The rows are grouped in 5 different ways at once. Each group adds its own fixed numbers to the row, and there is some noise. The rows also spread widely along 17 directions, which tell nothing about the answers.
Known rows, each followed by its group in each grouping:
[ -9  17   3  27  -4  36  12  -5 -10  15 -27   4  -1  13   6  30 -15  -7
  13   2 -21  28  -6 -11 -45 -16 -21   1 -25 -22]
Q q_29 q_219 q_298 q_211
[-18 -15 -13  29   5  20   6  -2  -7  27 -10  15  -4  27 -18  11   3 -32
  39  -3   8  14  22  28 -22   2  13 -17  18 -18]
S q_866 q_322 q_298 q_880
[  3 -25  -4  -1 -12   9   1  24   2 -57   5  20   4  -3   4  15  -5 -17
   8  18  -5  12  24  12 -18   8  -2  22  -9 -12]
Q q_866 q_703 q_959 q_325
[ 27  34   3  -1  -9   1 -27  36  31 -22 -17 -39  28   0  41  -2 -10  -6
  17  -7 -13 -46  -5  26  10 -12  18  32   0  -4]
E q_498 q_342 q_959 q_211
[ 25  38  12  21  -9 -30 -54  35  27  -5 -22  -9  14  32  19 -12 -17 -31
  37   5 -28 -22  -5   7  -2  -1  -2  49 -27 -13]
D q_29 q_322 q_288 q_880
[-17   5  -9 -12 -12 -19  50 -15   9  -2  23  26 -24 -12   1 -35  14  21
 -28  -6  -4  13  -1 -17  -2  -8  -3 -36 -24  20]
G q_935 q_662 q_447 q_325
[-13  36   3 -24 -16 -16 -20  15  17  34  15  28  13  26 -14 -52  -6  30
 -30  -1  23 -28 -13 -31   0   1  15 -30  -7  32]
W q_498 q_219 q_447 q_135
[  3 -31  -2 -20  -6 -13 -12  16  -6 -46  27  -8  17  -1  11  -1   5  17
  -1  -5   5 -21   4 -21 -22  -7  -2   1  21   4]
S q_914 q_662 q_288 q_135
[-23 -17 -14   0 -20  -9  40 -95 -14  19   9  52  -1 -16 -31  11  17 -34
 -34  28  17 -16  16 -11  -9  16  16 -32 -41  23]
D q_914 q_703 q_298 q_880
[ 10  12 -17  22   1  22  -6 -25 -34  35  -9  -9 -26 -33  30  18  -9 -35
   3 -22 -39  21   1  20  -7  23  18   9  -7   2]
G q_935 q_342 q_288 q_211
[  3  -7 -20   0  17  10 -11  15   5  12  15 -19 -14  26 -17 -13 -10  36
 -17 -26 -20  30 -23 -20  -1  -5 -18 -10  10 -11]
E q_935 q_703 q_447 q_211
[-21 -19  -5  49  -3  31  19 -18 -11  14   9 -23 -10 -22  10  -4  17 -13
 -48 -13  -8  36 -37  11 -31  18  -4 -23 -15  29]
W q_914 q_703 q_298 q_325
[ 28 -37   5 -36 -23  13 -15 101  33  -2  45  20  10  -3   3 -59  -4 -12
 -12  -5 -18   5  29  27  46  12  25   3  39 -17]
G q_29 q_662 q_298 q_880
[-17 -14  -3  29  51 -17 -48 -66 -55 -20   5 -36 -34  17 -25  22 -14  15
 -14 -26  31 -15  -6 -10 -18  46  -8  -2  36  10]
E q_498 q_703 q_447 q_880
[-13  25  -2 -12 -11  20  13  35  34  -9  14  -8  20  12  22 -16  -7  26
 -33 -16 -14 -42 -21  10  35   3  11  -9   9  11]
G q_866 q_342 q_959 q_211
[-12 -20   8  13  -2 -16  25  -5  -2 -38  -8 -39 -16   8   5   9   0  -6
  39 -11   9 -42  17  37  15 -10   0   4  35 -12]
G q_866 q_662 q_959 q_325
[-42  -5  26  30 -18  36  66 -10   8  30 -15  60  25  24 -19   7  12 -15
  21  26  33  43 -17 -22 -73   0 -15 -25 -13  -6]
Q q_866 q_219 q_288 q_880
[  3  20  20   2 -50 -20  16  10  19  24  -4  11   5  15  -4 -20   5 -39
   7  19 -58 -24   8 -20  11 -15  -3 -11 -42  -7]
Q q_935 q_219 q_447 q_880
[ -1 -10   3  24  -4 -30 -17 -50 -10 -30  12   3  -2   0  -9  10   6 -24
  10  -3 -10 -35  22  -4 -16  28   7  -2  -6  -3]
S q_29 q_322 q_959 q_135
[ 26 -24   9  -2  -6  58  13 -41   6  12 -14 -20 -16   2 -37  19 -33  34
 -32 -13   1 -18  -9  -6 -18 -47 -56  24   2 -19]
E q_29 q_662 q_447 q_325
[  3 -38   1  16   0  13 -13   2  18 -24  29  46  26  20 -35  22   3 -23
 -11  18 -33  55   6 -48 -41  38 -23   4 -18 -39]
E q_866 q_322 q_959 q_135
[-12   9 -26   3 -15  21   4   0 -30  -3  13  17  -3  18  26   0 -10   9
   3 -21 -19 -36  23  -6 -27 -26  15 -24   4   8]
G q_914 q_322 q_447 q_135
[-18   4 -46 -16   1  20   9  23  11  16  -8  37   1  55 -20   4 -22  23
  10  10  -5  21 -10  -1  25 -14  -1   4  -4 -15]
G q_29 q_703 q_447 q_211
[ -1 -37 -23 -44   9 -26  27  12 -33 -52  32 -22 -20 -18  27 -11   6  29
  -3 -15  -7   4  14  -4  28  -6  15  -7  34 -11]
G q_498 q_662 q_298 q_880
[ -5   7  12 -14  -5  -1  40 -12 -19 -48  19  -9 -32 -21  21 -18  -9  34
 -19 -27  -7 -42  23   4   1 -24 -11 -19   5   5]
W q_866 q_342 q_447 q_325
[  1 -10 -11   7  -8 -32 -35 -40 -24 -40  15   8  -7  -7  -5   9 -11 -11
 -26  -6   1 -49  20   2 -25  16  17  -3 -22  35]
Q q_29 q_342 q_959 q_135
[  3   5  -8 -18  -8  -7  14 -22 -10  29   0  -1 -19   1   9 -27 -10   5
  -2 -12   4  -4 -10   1  17   9  10  10  10  -2]
Q q_498 q_662 q_298 q_880
[-16 -13 -19 -24 -36  15 -22  26 -29 -34  18  24  24  36  -1  21 -26  13
 -13  15 -25 -69  25 -30 -14 -35  10 -23   0  14]
E q_29 q_219 q_959 q_135
[  4  23  35 -26   2  28   2  38  -4  58   4   3   5 -20   7 -12  18  -5
  13  -2 -16   2  38 -24   3  -5  13 -44  43 -18]
G q_866 q_322 q_298 q_211
[ 16 -20 -61 -17  22  24  15 -48  -8 -37  29   6   8  -5  -2  41   0  39
 -30 -28  -8  24  17 -40 -61 -21  -3 -40 -13 -22]
E q_866 q_342 q_447 q_325
[-14  13  -8  23  29   4 -22   0  18   3  -4  37   0  29 -18   5 -12  -2
   8   5  19  44 -14  -1 -11  44  -8  13 -10 -12]
D q_29 q_703 q_288 q_211
[  2  43  11 -28  -4   7 -10 -16 -10  34 -39 -14  12 -22   8  17  -3  21
 -26  25  26  -5 -28 -26 -21 -28  -2  12 -21  40]
W q_498 q_342 q_959 q_325
[ 30 -27 -25  23 -10 -28   2 -50 -13  13   2  -1  -6  -7  -4 -41  -4  13
   6 -27  25  37 -37   9 -69 -12   0  36 -24  15]
S q_29 q_322 q_298 q_211
[-10  19  -3  -1 -15 -40  -3  -3  -1  64 -38   8 -15  59 -26 -29 -16 -28
  66  23   0 -10 -13  15  65  10  10  29  13 -17]
W q_29 q_703 q_447 q_880
[  2 -17   8 -10  10  33  28 -24 -15  24  12   2 -16 -30  -4 -12   0  23
 -31 -22  14   6   1   4   4  19  -3 -13  35   4]
Q q_29 q_322 q_959 q_211
[ 30  40   8 -74 -34  11 -28   8  37  50 -30  14  35 -16   0 -17 -22  14
 -21  43  30 -65  -4  -2  62 -20  19  47  -4  19]
E q_914 q_703 q_959 q_135
[  3 -38 -36  -9   4  33  15 -14 -16  24  15   6  -2  11 -26   2 -12  26
 -15 -26  13  26  -6   2 -23 -11   6 -17  25  -8]
G q_866 q_219 q_447 q_211
[ 50 -26  35 -45  -1   9 -29  22  50 -31  30   0  22 -29 -29 -16  -1   6
 -19   7   2  -4  33 -13  29  29 -17  25  20 -56]
S q_498 q_219 q_298 q_325
[-45  -7 -17  40   7 -23   0 -41 -24  14  -8  14 -24  36 -37   5  -3 -19
   2   3  16  17 -19  10 -20  21   4 -12 -14  29]
W q_866 q_703 q_959 q_211
[ 17  38  -6  10   0 -16  -8 -16  38  51 -34 -23  10   2   5 -11   6 -21
  41   5   9   2 -10  27  26  13  24  14  -3 -15]
W q_29 q_703 q_959 q_135
[  0  -3  -4  38 -14 -19  50 -45  10 -45   7 -17  11 -14  33  11  22 -28
  31  -8 -38   3   4   4 -18  15   3 -12 -27 -40]
S q_29 q_219 q_298 q_211
[ -6  39 -40  -4  11  -5  -9   5  21 -31 -30 -28   9  38  29  23 -18  28
  33  -4  13 -40  -4  13  -3 -45   1  13 -12  -6]
E q_914 q_703 q_288 q_325
[-35 -13  10  29  15  -5   4 -11   0   5  30   2 -17  47 -24 -31 -14  22
 -12 -33  14   3 -29  -9   5  48 -19 -11  36  -6]
W q_866 q_662 q_298 q_211
[ -8  26  -1   3 -21  17  -4  -7  15  14 -22  13  31  44  -5   0 -25  27
  -2   4  27 -42 -39  -7 -23 -23 -10  26 -12  19]
S q_866 q_342 q_447 q_211

New rows, each followed by its group in each grouping:
[  5   3  -3 -10 -19   1   0   6 -13  27   4  12  -8   2  13 -25  -9   6
  12  -9 -11  -5   7 -10  -5  -1   6   1   4  -2]
Q q_935 q_322 q_298 q_135
[-10 -11 -22  -6  -2   4  20 -25   7 -11  29  29   0   5   4 -16  -3  18
 -15 -15   7  -8  -3  -4   6  26   3  -1   3  -3]
S q_935 q_322 q_288 q_880
[-42   3   3  85   2  13  26   8  39  -1  19   1   6  53   7 -30   8 -18
  -3 -33  -8   8 -43  21 -24  35 -13 -17  -7  -2]
W q_914 q_322 q_288 q_880
[  6  -4 -20  28  -3  -5  11 -35  56  22 -13 -18  21  27 -27  -3  10   2
  17  -2  12  12 -36  12   0   2  -6   5 -19 -25]
S q_29 q_703 q_298 q_135
[ 35 -26   1  18  37  -5 -19 -24 -14 -13  23 -23 -39 -54   1  -7   4 -15
  -6 -43  -7  49  24  21 -32  33   0   4  18 -16]
G q_29 q_662 q_288 q_211
[-19  20  20  -1   0 -21  18  -5  11   8 -17   6   9   4  -2 -10  11   2
  15  16  33 -17  -4   6   0  -4   8 -11  -4  13]
S q_29 q_342 q_298 q_880
[ 17  32 -15  19  -2 -36 -48  10  14 -30  15   5 -10  34  14 -29 -27  -3
  20 -28 -20 -16  13  -1 -24  10   1  14 -24 -15]
W q_29 q_219 q_288 q_325
[ -9  25  25 -11  -6  -4  12 -16  26   9  14   9  -2 -23  -8 -21   9   2
 -63  -2   2 -28  -5  -6  13  22   4 -23 -20  30]
Q q_866 q_342 q_959 q_880
[  0  -7  -3  10   5  14  -2  16  23 -12   8  15  -1  15  -6  10  -6 -22
   3   7 -20  16  17   2  13  24  -8   4   0 -29]
E q_935 q_662 q_447 q_880
[ -7   1 -17   9  -4  -5  -3   6   6  16 -37 -47  19  18   9  22   6  -1
  17  19  -6  32 -64   1  15   7  -3  36   1   0]
S q_866 q_703 q_959 q_325
[ 24 -13  18   5  -9  -7   2  -4 -13  -8   1 -29  11 -17  19   2  10 -19
  11  -2 -22   2   4 -14 -24  -9  -6  19   7 -15]
W q_914 q_322 q_959 q_880
[-13 -10  -3 -19   9  -3  10  12   0   2  -4  -5 -20   4 -15   2  -5  12
 -21   4   3  25  -5  -5   5 -13 -14  -4  -3   3]
Q q_866 q_662 q_298 q_880
[-35  -1  10  52  16 -32  19 -19  14 -22 -19 -27 -14  26 -17  -8   6  16
   7 -12  34  13 -41  17 -28   7 -20 -10 -16  17]
Q q_29 q_219 q_447 q_135
[ 17 -15  16 -11 -44 -32 -29 -12 -44  12  14  55   6  30 -15 -13 -14 -30
  22  30 -40   7  13 -80 -44  18 -15  23 -13  -9]
Q q_29 q_662 q_447 q_325
[-34 -25   5  29  25 -56  -8 -31 -33 -10  -8 -18 -51  23 -48   3  -6 -17
  -2  -5   0  25 -19  11   4  16 -18   7 -14  14]
G q_866 q_342 q_298 q_880
[ -7 -40  24 -14 -37  25  29  -6  -4  27  12  38  38  15 -21  -8  11 -12
   6  24  22 -35  18 -25 -21  -7   1 -14  28  -2]
Q q_914 q_322 q_298 q_880
[  5  -9   9  22  16  23 -17  15  15   9   9  23  -5  -9 -19   1  -3 -32
 -17  -1  -6  39  20  15 -13  30   1  -9 -10 -15]
E q_29 q_342 q_298 q_880
[  3  -9   1  11  -1 -18  -5  -3   9  -8   9  43   2  13 -27  -8   1 -14
  -1  10   3  47   0 -23 -45  16  -9   7 -30  -4]
G q_866 q_342 q_447 q_325
[ 23 -37   0  19  -2 -23  15   0  28 -21  -2 -49 -23 -14 -16  -7  12 -31
  11 -10 -33  21   1  31  22  -3 -14  11  -2 -28]
E q_866 q_662 q_447 q_325
[-21 -23 -13  25  10 -31   7 -18 -42 -42  -6 -16 -18  18   4  23 -11   7
  27  -5 -10  32 -23 -15 -41  -3 -20  19 -13  -3]
G q_935 q_219 q_288 q_211
[ 14 -30 -14  12 -11  24 -37 -40   1   3   8  29   2  31 -40  11 -34 -14
 -10 -11  20 -36  20  12 -27  17  -5  24   9  -2]
Q q_866 q_662 q_447 q_211
[ -5  21 -15 -49  -4 -13   1  41  25 -10   8  43  15  16   4 -32  -9  34
   2  10  36  -9  11  -2  29   3  26  -6   4   0]
D q_498 q_219 q_447 q_135
[-21  45 -49   9  18   8  14 -28   6 -34 -27  -7  24  18  49  48  -7  20
  22  -5  31 -32   2  13 -31 -19  24 -10 -15   7]
E q_914 q_342 q_959 q_325
[ -6  46  24 -12 -10  33  25  33  37 -36  13  41  55   2  41  -2  14  28
  -1  15  21 -32  19 -32 -39  -6   7 -27  -2  -5]
D q_866 q_703 q_447 q_211
[ 16  11  -3  25 -14  -4  16  18   0 -12  11 -38   5 -14  62 -23  13 -26
  17 -29 -42 -11   1  23  -2   3  22   4   8 -11]
W q_914 q_322 q_959 q_880
[ -4   0   9  -5  22  11 -27  47 -16 -31   6 -21 -34  11   1  -4 -20  23
  -3 -16 -17  12   0  -2   5  -4 -23  15  19 -11]
G q_498 q_703 q_288 q_325
[ 20 -22  -4   4  -1   9  18  -8  12  -9  -3 -20  -1  -9 -11   3  -1   7
  -8 -12 -13  25  -9   3 -12 -10 -18   5  -8 -22]
Q q_29 q_219 q_447 q_211
[  1  39  -2   5  14  28 -15 -15 -12   8   5  45  -2 -15  32   6 -16 -14
   2  -7  11   6  31   6  -4  64  25   4  12 -12]
W q_29 q_342 q_959 q_325
[  1 -31 -15   9 -16 -11  -5  -9 -19 -16  22  50  11   4  -7 -14   4 -18
  15  11  13  28   9  -9 -44  30  18   4  -3   2]
S q_866 q_703 q_447 q_135
[ 10  49  38   0  -5 -11  13 -12  -7   1 -21  25  17 -33  32   2  13  -7
  22  17  19  -1  21 -25 -70 -10   9  -7 -24  17]
Q q_29 q_342 q_959 q_211
[-22  14  19 -13  10   5  16  46 -15 -20  13   3 -27  32   8 -41 -31  62
  -7 -29  15 -24  -4  -2   0 -30 -20  -8  25   3]
E q_29 q_342 q_298 q_880
[ -2 -14 -40  11  -5   2 -12 -52 -20  41 -17   5  -7  86 -34   4 -49  21
  42 -20  17 -20 -28  -5   2  -4 -15  39  29 -24]
W q_29 q_662 q_447 q_211
[-20  32  13  29 -18  12  32   3  64   3  -7   0  25  19   8  -3  11 -11
   2   5 -11 -16 -21  -1  -8  -6 -12 -16 -29  -8]
W q_866 q_662 q_288 q_135
[ 13 -17  10  10  21  19 -10 -18  13 -15  -8 -18  12 -13 -11  22   3   8
  -7   0  16   8  -8   5   2  24 -19  22  17 -17]
S q_29 q_322 q_447 q_211
[  1 -24  25   1  -7  40   6 -19 -32  25   2   5   4  -2  -5   1 -12   3
  -1  -2  25  -8   2 -18 -39   1  -9   5  39  -4]
E q_498 q_662 q_298 q_880
[ 20  18 -43   8   8 -15 -14  -9  24   1  12 -32   8  10  24 -10   3   1
   7 -36 -27   1   2   7   1   2  20 -12  -6 -21]
W q_866 q_322 q_298 q_211
[ -9  10 -23  19   9  11   6 -47 -10 -34  22  14 -10  -6  18   1   0  14
 -29 -17  -2   6  -9 -11 -20  44   1  -5 -14  -2]
S q_498 q_703 q_447 q_325
[  3  15  -1  -4  24 -24 -19  -6   8 -22  12  33  -5 -34  12  -9  12 -19
  -8  12  13  25  34   6  21  65  23  -3  -6  -4]
W q_29 q_322 q_447 q_135
[-29  -4 -50 -15  -2   7 -18   6 -31 -21   7  37  -8  62  -8  22 -48  17
  -9  -1 -25 -16  -7  -9  27   9   2  16  -2  -1]
E q_29 q_342 q_959 q_211
[ -1  68 -26 -18  14 -74 -46  -5  -1 -29 -17  45   4   4  24  10  -3 -22
  11  29  -1  15  16 -20  -7  28  32  14 -64  21]
D q_866 q_342 q_447 q_211
[ -2   0  -7   2  13   9  -1  -3  16  19 -11 -14  -4  -2  -8  10   3 -11
  12  -1   2   8   6  23  26  16   7  -6  18 -16]
S q_29 q_662 q_298 q_211
[  2   4 -33   3   2   3 -32   3   6  -4   0 -17   2  19  -7  20 -11  -4
 -13 -12 -18 -10   0   7  -6  -7  15 -11 -16   0]
D q_498 q_219 q_959 q_135
[  5  24  25   2 -19 -42 -16  -5   5 -13 -10  17  18  -4   9 -20   3 -25
  38  19  20 -33  24   5 -15  12  21   9 -12   3]
S q_29 q_219 q_298 q_211
[-21  16 -20  -9 -25  21  48 -23  -7  24  -8  38  16  27  21  -1 -12  13
   0   6   1  -9 -26 -14   2  -2   8  11  -9  -1]
D q_866 q_322 q_959 q_880
[-28  -3 -53  -6  22 -40  19 -47 -12  -9  -5 -15 -46 -30   8   6  12   2
 -35  -4  -2  30 -11  25  52  36  17 -13 -29  28]
Q q_935 q_322 q_298 q_325
[ -1  -9  24 -22  -2  26  10  11   8 -14  -1  12  22 -25  -5  21  11  -3
 -19  29  12   3  15 -21 -21  -6  -5  -8   6   4]
E q_498 q_662 q_959 q_211
[ -4  -2 -15  -7   1  -1 -25  13   6 -12 -18 -11  32 -23  18  45  21 -34
 -13  36 -13  14   6  -1  11  26  21  -1 -15  10]
Q q_866 q_322 q_298 q_211
